Each cloud of rows lies close to a flat space through zero, with a little noise off it, and is much wider in some directions of that space than in others. After each cloud: how many dimensions does that space have?

[[-48  -7  26 -29  19  19 -39 -27   3   8 -47   2  32  -2  -1   5   5  -9
    9  -7  26 -45   2   9   5]
 [ -7   6  12   1   0  -1 -13  -6  22  -3  32   1 -16  30 -15  42  18  23
   10  20  13 -45  21 -22  21]
 [ 14  -3  -3  -7  -7  17   3  13  42  -8  22  15  -1 -28   7   3 -31   0
   29  32  -1  10  40 -35   7]
 [  6  -3   0 -30  13 -16  -2 -16   4 -22   4   3   9 -32 -10 -18  17 -28
  -13 -19  -4   9   2  -5   1]
 [-11  12   6   8  19 -15 -14   0  -9  30 -43 -26  36  51  15  20   4   5
  -35 -12  12   0  10  10  -5]
 [-36  -3   3   7  12  28 -47 -15   3 -15  -4   9  33 -49  45  -6  11 -33
   10   1  13  -4  12  -3 -11]
 [  1 -22  13  -5 -23  -1 -11 -10 -11 -33  25  -3  10   9  32 -19 -15  42
   -4 -36   5 -17 -27  -6  -2]
 [-17  37  -9 -12  -3  40  -6  19  -4 -12 -24   3  12 -45  40  -1 -26 -24
  -17 -18 -14   3 -29  28  -2]
 [ -1  11  15  23   6   1  27  13   6  -8   7   9 -12   3   5  14  35 -15
    2   8  -7 -19  10   2  -3]
 [  7  12  19  27  18  -3  18 -12   0   3   2 -18   2  19  28  33  27  24
  -35 -10   5  -9  -1  14  26]
 [-10 -27   2  -4   7   3 -16  10  34  22  -9  21   5  -6  30  18   1   9
    1  -9  25  -7   3  -8   6]
 [ 47  -8 -29   6  -4 -11  23  17  -7 -19  10  23 -17  -5 -14 -17   1   9
   13  23 -11  63 -21  -3  17]
 [ 26  -6   6  -3  30  13  -2 -19   4 -10  21  12  25 -37  29   3   0 -12
   44  29  11 -36  17 -13  24]
 [ -6  16   7  -3   8  -2   4 -12   4  -7 -13  -4  23  10  10  21 -14  -5
  -16 -16   7 -24  44 -22  13]
 [ 19 -14  22  -4   5  18 -20   3  -1 -10  13  -6 -16  -1 -36 -21 -10  16
   17  12  -6  11 -34 -16 -10]
 [ -2  10  18  -4   7  -2   1 -13  29  11  -1 -14 -25  46   3  24   5  37
   11 -14  36  22  -6  30 -19]
 [  2   6   9   6  -2  19  15  15  -1   2  21  -2 -15 -22 -15  -6  25  27
    3   4  -8  20 -28   9  18]
 [ 16   1   0   6  11  -5  17  -9  -2   9   4  -2 -18  -2 -13   9  -9  16
    1  18   1  16  14   0  30]
 [ 14 -18  11  31  24   9  -9  -7 -14   1 -10  15  32  25  37  17   1 -19
   12   8   6 -17  27 -25  -5]
 [ 32  24 -37 -18   3 -10  13 -40  23  -1  -7   7 -10 -11 -26   8 -42 -26
    7   3 -13  24  45 -10  -9]
 [-25 -32  18  13   5  36  -7  10 -20  17 -15  22  -3  12 -27  19  47 -25
    4  19  12  15 -25   5  10]
 [-13  25   6 -21  -7   0 -45  -8  20 -18  -1 -23  -3 -40   9 -22   0   5
    5 -35  22   7 -42  24  -1]
 [ 12 -12  15   3   8  -1   7  11 -22  -5   0 -22  24   8  -5  -4   6 -17
  -19  24   1   9  -2  -5  13]
 [ 48  -3   3  15  25 -30  20 -23 -19  23   9 -44 -17  52 -27  31 -11 -21
  -24  58  -3   9  17  13  13]
 [-20   1   8  13   5   9 -19  14 -23   1 -19 -18  35 -18  26   1   5 -17
  -31 -16  16  -8 -13   0  15]
 [-31  29  -3   6  14   9   6  47  10  -6  17   5 -27  19  17  21   2  31
    0  -6  30 -10  -6   8 -39]
 [ -7  12  -6  10  -3 -15   0   9   0 -18   1 -29  18 -21   4 -19   7  11
  -23  20  -1   0  -8  12   6]
 [-15   1 -19 -23  -5   3   5  13  15   3  -3  13   5  11 -32   7 -14  12
   21  -2  37 -31   4 -11 -24]
 [-14  11  -1   0   5  -1  -2 -11   2  22  -9  -4 -15  13 -10  21  18 -18
   -1  -6   4 -16  -1  19 -13]]
  21

[[-16  -7   2   1  16  -8  14 -10  -9   8  -5   5 -16  -4  -1   7   0  -3
    5   0   5  -2  -5  -4   8]
 [-16  -2   5   4  10   6   3  -2  -5   2  -1  -4 -14  -3   1   6   7  -6
   -1  -1   4  -1   2  -6   2]
 [-17   8  20  17  -1  19  -2   1  -3  12   8 -18 -25 -10  20  10  -1 -20
    9   2  21   0  20 -13  -7]
 [  7  -7 -11 -17  19 -22  13  -8  -4 -10 -13  14  12   4 -19  -5  -3  15
  -17  -3 -16  -2 -13   5  18]
 [ 32  20   1  21 -63  45 -36  30  24  -1  16 -41  23   4  24 -17   0 -13
    8   1   8  10  20   8 -41]
 [-31 -11  12   7  44 -16  18 -17 -17  11  -8   8 -30  -2  -4  17   7  -6
    6  -3   5  -1   0 -20  23]
 [-26 -31  -7 -26  78 -58  44 -37 -25  -1 -27  48 -16  -4 -30  18   0  22
  -14  -5 -17 -15 -35   1  56]
 [  4  -4  -1  -8   1   2   3  -3  -2   2   0   7   1   0  -7  -7   4   0
   -2  -1  -5   0   1   0   3]
 [ 28  17  -3  10 -55  33 -32  28  17  -6  10 -22  29   8   8 -17  -7  -3
    7   6   0   5  11  15 -30]
 [  0  -4  -8  -6   9 -14   6  -3   1  -3  -1   8   4   2  -4  -1   1   9
    6  -3  -2  -4  -8   1   5]
 [ -3  -2  -7  -3  13 -19   4 -10  -4  -4  -6  13   2   5 -11  -1   2   7
   -9   0 -12  -3  -6   7   8]
 [-16 -14  -7 -24  44 -41  33 -27 -17  -2 -21  26  -9  -2 -19  10   2  10
   -6  -6  -9  -6 -15  -2  34]
 [ 17  11   4  12 -32  30 -20  19  19  -2  17 -29   6   0  17  -9  -1 -11
   10   3   8   7  20   6 -32]
 [ 27  10 -10  -3 -24   7 -19  13  15  -8   0   0  29   8 -12 -18  -9  11
  -10   3 -14   2  -5  17 -14]
 [  4   3   2   6 -15  15 -12  11  10  -4   8  -6   4   5   6  -5  -1  -2
    6   2   8   1   5   2 -16]
 [-11  -3   4  -3  14  -6   5  -5 -11   1  -1   5 -15  -7   3   4   2  -8
    2   1   8  -6   5  -8   7]
 [  2   7  12  10 -21  24 -18  13   9   5  12 -21  -3   1  12  -1  -5  -7
   11  10  15   5  16  -3 -21]
 [ 19   6  -3   4 -31  16 -19  14  13   2   6 -13  27   7   1 -17   0   2
   -1   6   4   4   8  10 -21]
 [  1   7   6   9  -8   8  -8   2   7   8   6  -9  -4   1   7   1   4  -2
    3   0   9  -1   5  -1  -6]
 [ -1  22  26  30 -35  49 -19  19  11  12  24 -44 -24  -6  35   1   9 -30
   18   2  27   5  32 -20 -32]
 [ 32  11  -4   8 -52  22 -34  25  24 -12  13 -17  40  10   4 -18 -10   3
    1   2  -3  10   7  19 -32]
 [-24   0  18   9  22  -3  15  -5 -10  11   4  -2 -32  -5  12  12  10 -12
   11   0  19  -2  12 -22  10]
 [ -7   3  10   2   5   1   5   0   0  -2   4  -4  -5  -2   2   0  -1  -7
   -2  -3   5   1   4  -3   1]
 [-28  -4  10   5  23  -5  21  -8 -15  11   0   3 -24 -11   5  14  10 -11
    5  -4   8  -2   1 -18  12]
 [-12  -4  12   4  17   0   9  -2  -5   4   0  -3 -17  -4   4  -2  -1  -8
    0   2   1   1   1 -15   7]
 [  3   3   1   4  -8   6  -4  11   1  -1   1  -8   0  -3   2  -2  -1  -3
    6   5   0   2   6  -2  -5]
 [ 32   3 -16  -3 -28   0 -23   8  17 -15   2  -2  35  15  -9 -13 -11  15
   -6   0 -13   1  -8  21 -15]
 [-20  -3  14   8  10   8  10   2  -5   9  10  -9 -19  -8  12   8   3 -20
    5  -5  13   0   9 -14   0]
 [ -5 -12 -14 -25  29 -32  20 -22 -12 -10 -15  28  10   1 -20   3  -2  16
  -11  -3 -16  -4 -23   7  26]]
  2

[[-13   0 -40  42  24   7  49  11   4  -5  18 -37   0  22 -27   0  25 -25
   -7   4  12  12  17 -15   1]
 [ -3 -15 -15  -1  -6 -32   0  -8  -9  -5 -11  -9  32 -22 -29  26 -19  -9
   38 -18  -3 -10  10  33  15]
 [-12 -13  -6  36   2 -15   8  -5  -9  11  14  29   8  15  12 -13  18  17
   11  -4  -8   6  -6 -23 -12]
 [-33 -25  -4   4  13 -26  19   9   1  31   2 -20 -13  11 -10   0 -34 -19
  -11   6  11 -45  40   0   8]
 [-12  25 -57  35  33  34  48  10 -14 -19  -8 -51 -14  20 -22  46 -18  -1
  -31   7   9  -4  68  14  13]
 [  0  -9  -2 -14  -5  -4   1 -24 -27  -6 -40  10   0 -20   2  22  -1   2
  -33   5  39  -7   9  41   2]
 [ 26 -18  -7   6  38  -7  28  47  18   8 -12 -42 -14  22 -27  13 -45 -45
  -13  -6 -16 -28  24   4   7]
 [-18   6  -6  -2  -2   3   3  -4  22   5  14  24  14  15  20   7   0   4
   -7  12   9  12 -13 -31  29]
 [ -3 -10   6 -38 -13 -17 -14 -25 -33   9 -49  -1  -7 -34 -35  12 -13 -19
   -7  -4  29 -33  17  23  22]
 [ -7 -15  -8  18 -28 -17  17 -17 -11  -6  11  23  35   9  12 -11  32  10
   24  -4   5  17   1 -12 -35]
 [ -1  16  -1 -25   3 -17 -38 -19   9 -18 -20   0  35 -13 -14  22 -26  -4
   19 -12  -7 -17   9   4  11]
 [-40  20 -23 -17  13  24  -9   4   3  13 -40  -7   9  -5  13  35 -18  33
  -18  18  11 -26   8 -26  31]
 [ 12 -20  23  -9 -15 -35 -17 -13 -10  17  -4  15  -7 -11 -16 -10   2 -18
   10 -21  21 -18 -12   3  -3]
 [-31  -4 -25  14  12  -3  10 -21 -22  -4 -24   1  10  -4  -4  17 -12   8
   -4  11   2  -6  27  21  22]
 [-13   5  15  -8   3   4  -9   3  19   2  26  -8  -5  -4 -18 -26  16 -30
    9  11  -5  14 -30 -26  21]
 [ 10   6 -17 -20  -6  -8   2   9  -5   0   3  18  13 -34  -7  29  11  18
  -20  -3  17 -16   6  -8   8]
 [-34  -1 -17   4  23 -18   5 -21  13   0   4  -6   8  20  11   0 -28  -8
  -18  10   5 -22  44   2  10]
 [-23 -11  -1  -8  12 -31 -19 -11   4  16 -15   0  14  -2 -24 -10 -24 -16
   35  -6 -22 -26   4 -16  32]
 [-74 -10 -24  -7 -15 -19   0 -19 -18  13  22  -2  25 -56   7  10  12  44
    6  16  15 -24  20  23  -1]
 [ 30  26  45 -26  18  19 -37  35  41  -3   4  41   0  21  22  24 -40 -15
  -42  11 -10  -9 -25 -49  19]
 [-19 -37 -33   2  -5 -38  23  -2 -39  13 -27 -64  13 -47 -43  -4   4   5
   40 -21   6 -42  36  58 -41]
 [ 57 -16  18 -32 -20 -15  -7  44  19  26  -1  32   6 -13   3   6   7  11
   15 -24  -7  -7 -47 -35   5]
 [ 17 -25 -10 -20   6 -43  -1   5  25   6 -31   1  51   2 -12  10 -14 -22
   27 -20   1 -18 -18  -9   8]
 [-44   1  -6  53  17  19  28   1  -3 -17  14   6  20  39  -5   6   0 -29
   -6  28  -8  23  11 -22   0]
 [ 35  13  -1  -9   4  17  14  47  48 -10  20  -3  22  29   2  19 -17 -19
   15   0 -30  19 -15 -41  15]
 [ -4  -3  34 -19 -16   1 -19   6  -2  15  29  12 -29 -30  11 -18  17   9
  -26   8  21  -7 -21   4 -16]
 [-41 -27 -14  11 -15 -24   1 -12 -31  17   9 -15   9 -41  -7 -40  34  35
   46  -4 -21 -12   2  21 -33]
 [-10 -21  24  12 -11 -45 -18 -29   7  25   7  28   1  29   9 -22  -4 -11
   19 -20  17 -14 -10 -21  -6]
 [  8  -6  11  -9 -13  -5  -3   0 -23   8 -19  13  -8  -9 -20  13 -24  -8
   12  -6  -9 -12  15   9  22]]
  15

[[-14 -31  35   4 -12  -7   1  13   4  -3  19  -3  -2   3  10 -24   9  -3
    8  -1   0 -23 -13   6  -8]
 [  1  -8  46 -15  -4 -12  34  32   0  -5   4 -12 -13  -7  -3 -33  -4  -2
  -31  22 -20 -14 -18   9 -25]
 [  3  35 -17 -12  16   9  15 -13 -24   1 -20   6 -10 -13  -2   5  -7   4
  -10  20   1  19  16   1  -4]
 [-28  -5  61 -14  -7 -12  41  28 -27   1  12  -2 -34 -23  11 -53   4   3
  -23  26   0 -20   0  14 -37]
 [ 25   2 -18   0  -5   0  -5   6  27   4  -3  -6  15  14 -24  33  -7  11
   -3  -4 -13   4  -8 -10  13]
 [ -1 -15 -41  23  -4  10 -47 -28  15   4   7   9  23  16   3  35   9   0
   42 -33  21   2   9 -12  33]
 [ -8 -27  29   5 -17  -7   0  17  12  -1  19  -5  -1   6   0 -15   8   4
    6  -3   0 -22 -12   2  -4]
 [-24 -14  50  -3 -17 -13  25  29  -7   5  21   0 -22 -12   2 -34   6  11
  -14   9   6 -25  -4   8 -26]
 [-20 -41  45   6 -25 -13  -2  27  14   3  31  -5  -5   5   5 -22  11   5
    6 -10   6 -33 -15   4 -10]
 [ 21  17 -17  -8  16  10   4 -13  -2  -7 -19  -1   8   4  -4  11  -5  -3
   -3  15 -15  14   1  -1   7]
 [  6 -29  15   5 -12  -6  -7  13  24  -3  13  -9  10  13  -3  -1   3  -1
    5  -8  -8 -17 -18   0   4]
 [-11 -28 -26  25 -16  -5 -43  -7  27  11  20   2  16  13   2  24   5  -1
   28 -48  22  -5   1 -11  21]
 [  2   2  -9   1   4   1  -5  -9  -2  -2  -3   1   3  -1   6   0  -2  -8
    1  -6   1   6   2   0   4]
 [ 27  14 -21  -2   3  16  -3  -9  15  -2  -9   4  13  16 -23  38   0  20
   10  15 -11   7   3 -10  17]
 [ -1   2 -36  14   1  13 -30 -27   2   4   0  11  11   8   3  28   6   7
   31 -17  19   9  14  -9  21]
 [ 10  16 -64  17   6  21 -42 -40   8   6  -7  17  22  12  -7  55   3  13
   39 -23  22  21  23 -16  36]
 [  0 -32   1  10 -10 -10 -20   4  22  -2  11  -9  16  14   9  -3   3 -16
    8 -25  -4  -9 -17   0   9]
 [ 13  24 -15  -7  12   4  11  -5  -7  -1 -16  -1  -2  -7  -8   9  -8   0
  -15  11  -8  14   6  -1  -1]
 [  7   1 -11  -1   9   0  -4 -11  -2  -6  -9  -4   8   1   9  -3  -3 -15
    0  -1  -8   8  -4   3   4]
 [ -9 -21  17   4  -8  -8  -1  11   8   1  14  -4  -1   1   5 -14   2  -4
    1 -10   3 -12  -9   2  -3]
 [ -9  -9  26  -7   2  -9  15  11 -10  -6   1 -10  -8  -7  14 -33  -1 -18
  -15   6  -9  -6 -11   9 -15]
 [-41 -18  55  -3 -14 -20  26  30 -22   6  22  -2 -32 -26  19 -56   4  -7
  -21  -2  14 -21  -2  14 -36]
 [ 32   8 -43   6   5  14 -24 -16  27   1 -12   2  26  23 -22  52  -2  12
   16  -7  -8  12   1 -14  29]
 [-16  -5  -3   6  -4  -2 -10  -4  -4   6   9   6  -4  -5   7  -2   2   0
    8 -15  15   0   8  -1   0]
 [ 12  31 -52   6  13  19 -19 -33  -7   4 -18  16   9   4  -9  43  -1  12
   20  -2  14  25  24 -12  23]
 [ 26  23  29 -28  13  -2  48  22  -7 -11 -19 -14 -10  -5 -15 -16 -10   4
  -40  49 -39   3 -13   9 -22]
 [ 17   3 -48  14   2  13 -34 -23  22   3  -5   7  23  16 -10  47   2   8
   28 -20   9  13   9 -14  30]
 [  9  34 -17  -8  12  17   9 -14 -16   0 -17  12  -5  -6 -11  19  -1  16
    2  22   1  16  17  -4   4]
 [ -6  -5  14  -1  -1 -14  11  14   0   0   1  -9  -5  -7   8 -21  -6 -15
  -21  -7  -4  -2  -8   6 -12]]
  5

[[ 11  16  -4 -25  15   1  27 -13   5  -3   3   4   4  -6   0   5  33  -9
   11  -9   9 -27 -17 -22  27]
 [ 11  14   5 -13  25  12  16 -26   4   6  17   5  12 -12  -1  16  26   8
   21 -14  12  -3 -14 -21  27]
 [  8   1  -1  12   0  -5  -1   7   0   5 -14  -7   0  14 -21 -14  -8   7
   -6 -15   1  13  13   7   0]
 [ -8 -27 -14  53 -60 -35 -36  75 -14  -3 -75   9 -23  39 -11 -44 -34  -2
   -5   2 -16  46  39  61 -39]
 [  0  -5   9  31  -2  10 -32  -5  -8  20   4  26  26 -19  20  31   7  32
   63 -10  15  64  -1  18  -2]
 [ 17  18  10   5  29  15   2 -33   4  20  14   8  29 -12 -10  21  25  31
   42 -32  20  32  -7 -16  30]
 [ -8   1   2 -15   6   9   8  -9   1  -5  25   6  -4 -13  19  17  12 -13
   -1  14  -3 -17 -12 -11   5]
 [-15 -23   0  27 -28  -5 -31  26  -7  -1 -11  -4  -8   7   4 -10 -43   3
  -15  16 -13  21  18  29 -39]
 [ -6  -3   7   8   5   3  -3   0   1  -1  11   0 -11   8  -3  -2  -5  -1
  -19   5  -7  10  16   5  -2]
 [ -9 -13   5  32 -17   4 -34  11 -10  12  -3  19  13 -10  19  15 -12  21
   36   3   3  54   6  25 -17]
 [ 16  11   3   7  18   1   5 -14   5  12  -9  -8  16  10 -30  -8   3  24
   10 -32  13  18   8  -4  15]
 [ -2   0 -12 -13  -9 -22  33  33   5 -24 -25  -5 -47  36 -16 -39  16 -46
  -60  12 -24 -44  16   2   8]
 [ -4   0  -2 -15   0   9  -1 -12  -2   1  16  11  14 -30  30  28  15  -2
   33  10   9 -10 -28 -11   2]
 [  8   3   0  15   1 -10   8  14  -1   2 -23   4 -12  28 -24 -21  11  -1
  -11 -15  -4  15  22  11  11]
 [  4   2  -2  -8   0   2   3  -5   0   2   2   9   9 -12  12  11  16  -1
   22  -1   6  -4 -15  -7   7]
 [ -8 -13   5  27 -12  -3 -24  15  -4   4  -8  -1  -5  13  -9 -12 -29  11
  -12   1  -8  32  23  23 -23]
 [ 14  23   6 -33  37  28  11 -58   3  15  42  14  49 -53  30  57  41  22
   74 -17  35  -6 -51 -41  35]
 [ 20  31   8 -42  50  31  24 -71   9  16  50  -4  48 -48  10  49  34  24
   55 -21  34 -23 -52 -54  41]
 [ -7  -8  -3   1 -15  -5  -5  16  -3  -7  -5   5  -8   0  12   0  -4 -10
   -2  12  -5  -4  -1   7 -10]
 [ -1  -2   4  10  -1  17 -28 -17  -7  17  14  17  36 -35  29  37  -1  29
   63  -5  20  37 -21   3  -6]
 [ -1  -2  -2  -9  -3   3   0  -5   0  -1   8   3   6 -13  11  10   1  -3
   10   6   5  -9 -12  -6   0]
 [  4   6   4  -6  16  14  -3 -26   2   8  19  -4  21 -18   2  18  -5  19
   19  -8  11   4 -12 -14   6]
 [  7  -5   1  31  -4  -9 -12  15   1   8 -26  -8  -5  29 -33 -26 -18  17
  -12 -18  -3  34  31  21  -6]
 [ -2   2  -9 -19  -8  -6  14   6   0 -10  -4   6  -6  -6  14   1  15 -19
    1  11   0 -28 -15  -7   4]
 [  8  10   8   0  20   9   2 -23   3  10  13   0  15  -8  -7  12   7  19
   17 -17  10  15  -3 -11  15]
 [ -6   2   2 -19   9  11   6 -17   1  -3  26   2   5 -21  21  20   9  -7
    5  13   2 -21 -21 -16   3]
 [ -5   0  -5  -9  -9  -5   7   9   2 -10  -3  -8 -12   4  -2 -12 -10 -15
  -24  12  -9 -26  -1  -2  -8]
 [ 12  24   6 -38  38  22  27 -50   9   3  40  -5  24 -30   5  30  30   6
   19 -10  17 -32 -34 -45  33]
 [ -8 -21   2  49 -27 -14 -35  38  -8   6 -34   0 -12  31 -19 -27 -39  15
  -15  -2 -12  54  41  44 -31]]
  5

[[-12   5   7  22  -1  15  -7  -4  -2   2   4  -3 -20  -2   3 -18   0   7
  -19  -5  13  -1   5  14   8]
 [  1  16   3 -16   7  -9   4  10   2  18   0  11  -1   4  -9  26   5  -6
    5 -11 -14 -12 -13 -13  -4]
 [ 27 -58 -22  28  -2  29 -21   2   2 -19 -21 -22  17   6  -6 -39  12   5
   33  40   5 -32  -7  12   5]
 [  6  11   8  -3   9  -1  -1  11   5   1  -4  -2   0   2  -2  10   2   8
   -4  -4  -6   5 -10  -4   2]
 [-10  -2  -1 -10  13   6   2  17  -8   3   3   4   9  -3   5   7   5   3
  -12  -2  -4   3  -7  -3  -3]
 [-10  -8  -4  18  -5  21 -17  -1  19   4  -2 -15 -19  -3  -2 -20   1  -8
   -1  -2  20 -23 -17  23  22]
 [  0  18  12  16 -15  -4   1 -17   0   4  16   3 -16  -2 -15 -11   1  14
   -9  -6   3   1  17   8   6]
 [  2   0   1   2  -1  -3   1  -3  -2   1  -1   3  -1   1   0   1  -1   1
    1   0  -1   0   3  -3  -3]
 [ 15   3  -3 -27   6 -21   4   7  14   1 -20   0  10   6   7  35 -10 -21
   24  -4 -11   3 -21 -18  -7]
 [ -1  -8  -8  -4  -9  -5   2 -12  -2  -1   2   2   4   0   2  -2  -4 -11
   10   2   3  -3   7   1  -4]
 [ -9  -4   1  24  -1  23 -11   0   2  -2   6  -9 -14  -4  -2 -27   5  12
  -14   3  14  -9  -1  21  15]
 [ -6  31  16  -4  12  -7   1  10   8  14  -8   5 -21   3   6  26  -6  -5
  -15 -21  -1   7 -15  -8   1]
 [ -4   2  -3   3  -7  -2   5 -11 -14   5  10  11  -1   0  -4  -4   2   0
   -3  -1  -2  -3  17  -2  -7]
 [-29  -4  -8 -23   7   1  10   8 -13   0  11   8  13 -10  19   5  -5 -12
  -19  -7   5  18   3   0  -7]
 [  7   3   0  -6  -3  -8   0  -3   9  -2  -6  -2   0   2   0   8  -6  -7
   11  -2   0   1  -5  -3   1]
 [ -3 -21 -11  -6   6   7   0   7 -10  -7  -3  -2  15  -1   9  -6   1  -4
    2  11   0   2   0  -1  -5]
 [ -7   2  -3 -18  12  -1   6  16  -7   6   1   6  11  -2   5  15   3  -3
   -7  -4  -8   4  -8 -10  -6]
 [ -9  10   4   0   7   5   5   8 -19  17  11  15  -2   0  -7   5  10   8
  -17  -8 -10  -7   6  -8  -7]
 [  3 -12  -5 -12  13   7   0  19  -6   2  -1   1  17   1  -3   7  10   7
    3   8 -12  -7 -12  -7  -4]
 [ 11   0  -2 -14   5 -10   5   5  -3   4  -6   6  11   4  -3  18   2  -4
   12   1 -13  -4  -5 -15  -9]
 [ -5  10  10  11   4  10  -7   7  10  -6   5  -9  -9  -4  -2 -11   1  17
  -16  -2   7   7  -6  14  16]
 [ 13  -2  -1   2  -5  -6   1  -6  -1   0  -5   0   0   5  -6   3   1   0
   13   5  -6  -6   4  -6  -5]
 [ -2  -2  -2  -3  -2   1  -3   1   8  -3  -2  -5   0  -2   3  -2  -3  -5
    3   0   5   0  -7   6   6]
 [-34   7  -5 -22   0  -1  10   2  -8   6  24   8   6 -13   9   3  -1  -9
  -21 -14   7  12   5   7   1]
 [ -4 -12  -3   6  -5   8  -4  -4   4 -16   8 -12   8  -6   1 -23   0  11
   -4  11   9   9   6  16  10]
 [ -9   7   1  -1  -1   9  -7   7  16   9  12  -7  -6  -5 -14  -2   8   3
   -1  -6   5 -18 -18  15  20]
 [-22  25   7 -16   3  -5   4   6   9  11  13   5 -10  -6   3  15  -4  -5
  -18 -21   4   7 -10   4   9]
 [-18 -15  -8  -4   2   7   5  -1 -20  -9   7   3  11  -6  17 -14  -3  -4
  -16   5   6  18  16   3  -9]
 [ -2 -14  -1   8   6  15  -7   9   0 -11   3 -10   7  -4   1 -19   7  15
   -7  11   5   2  -3  12   9]]
  7
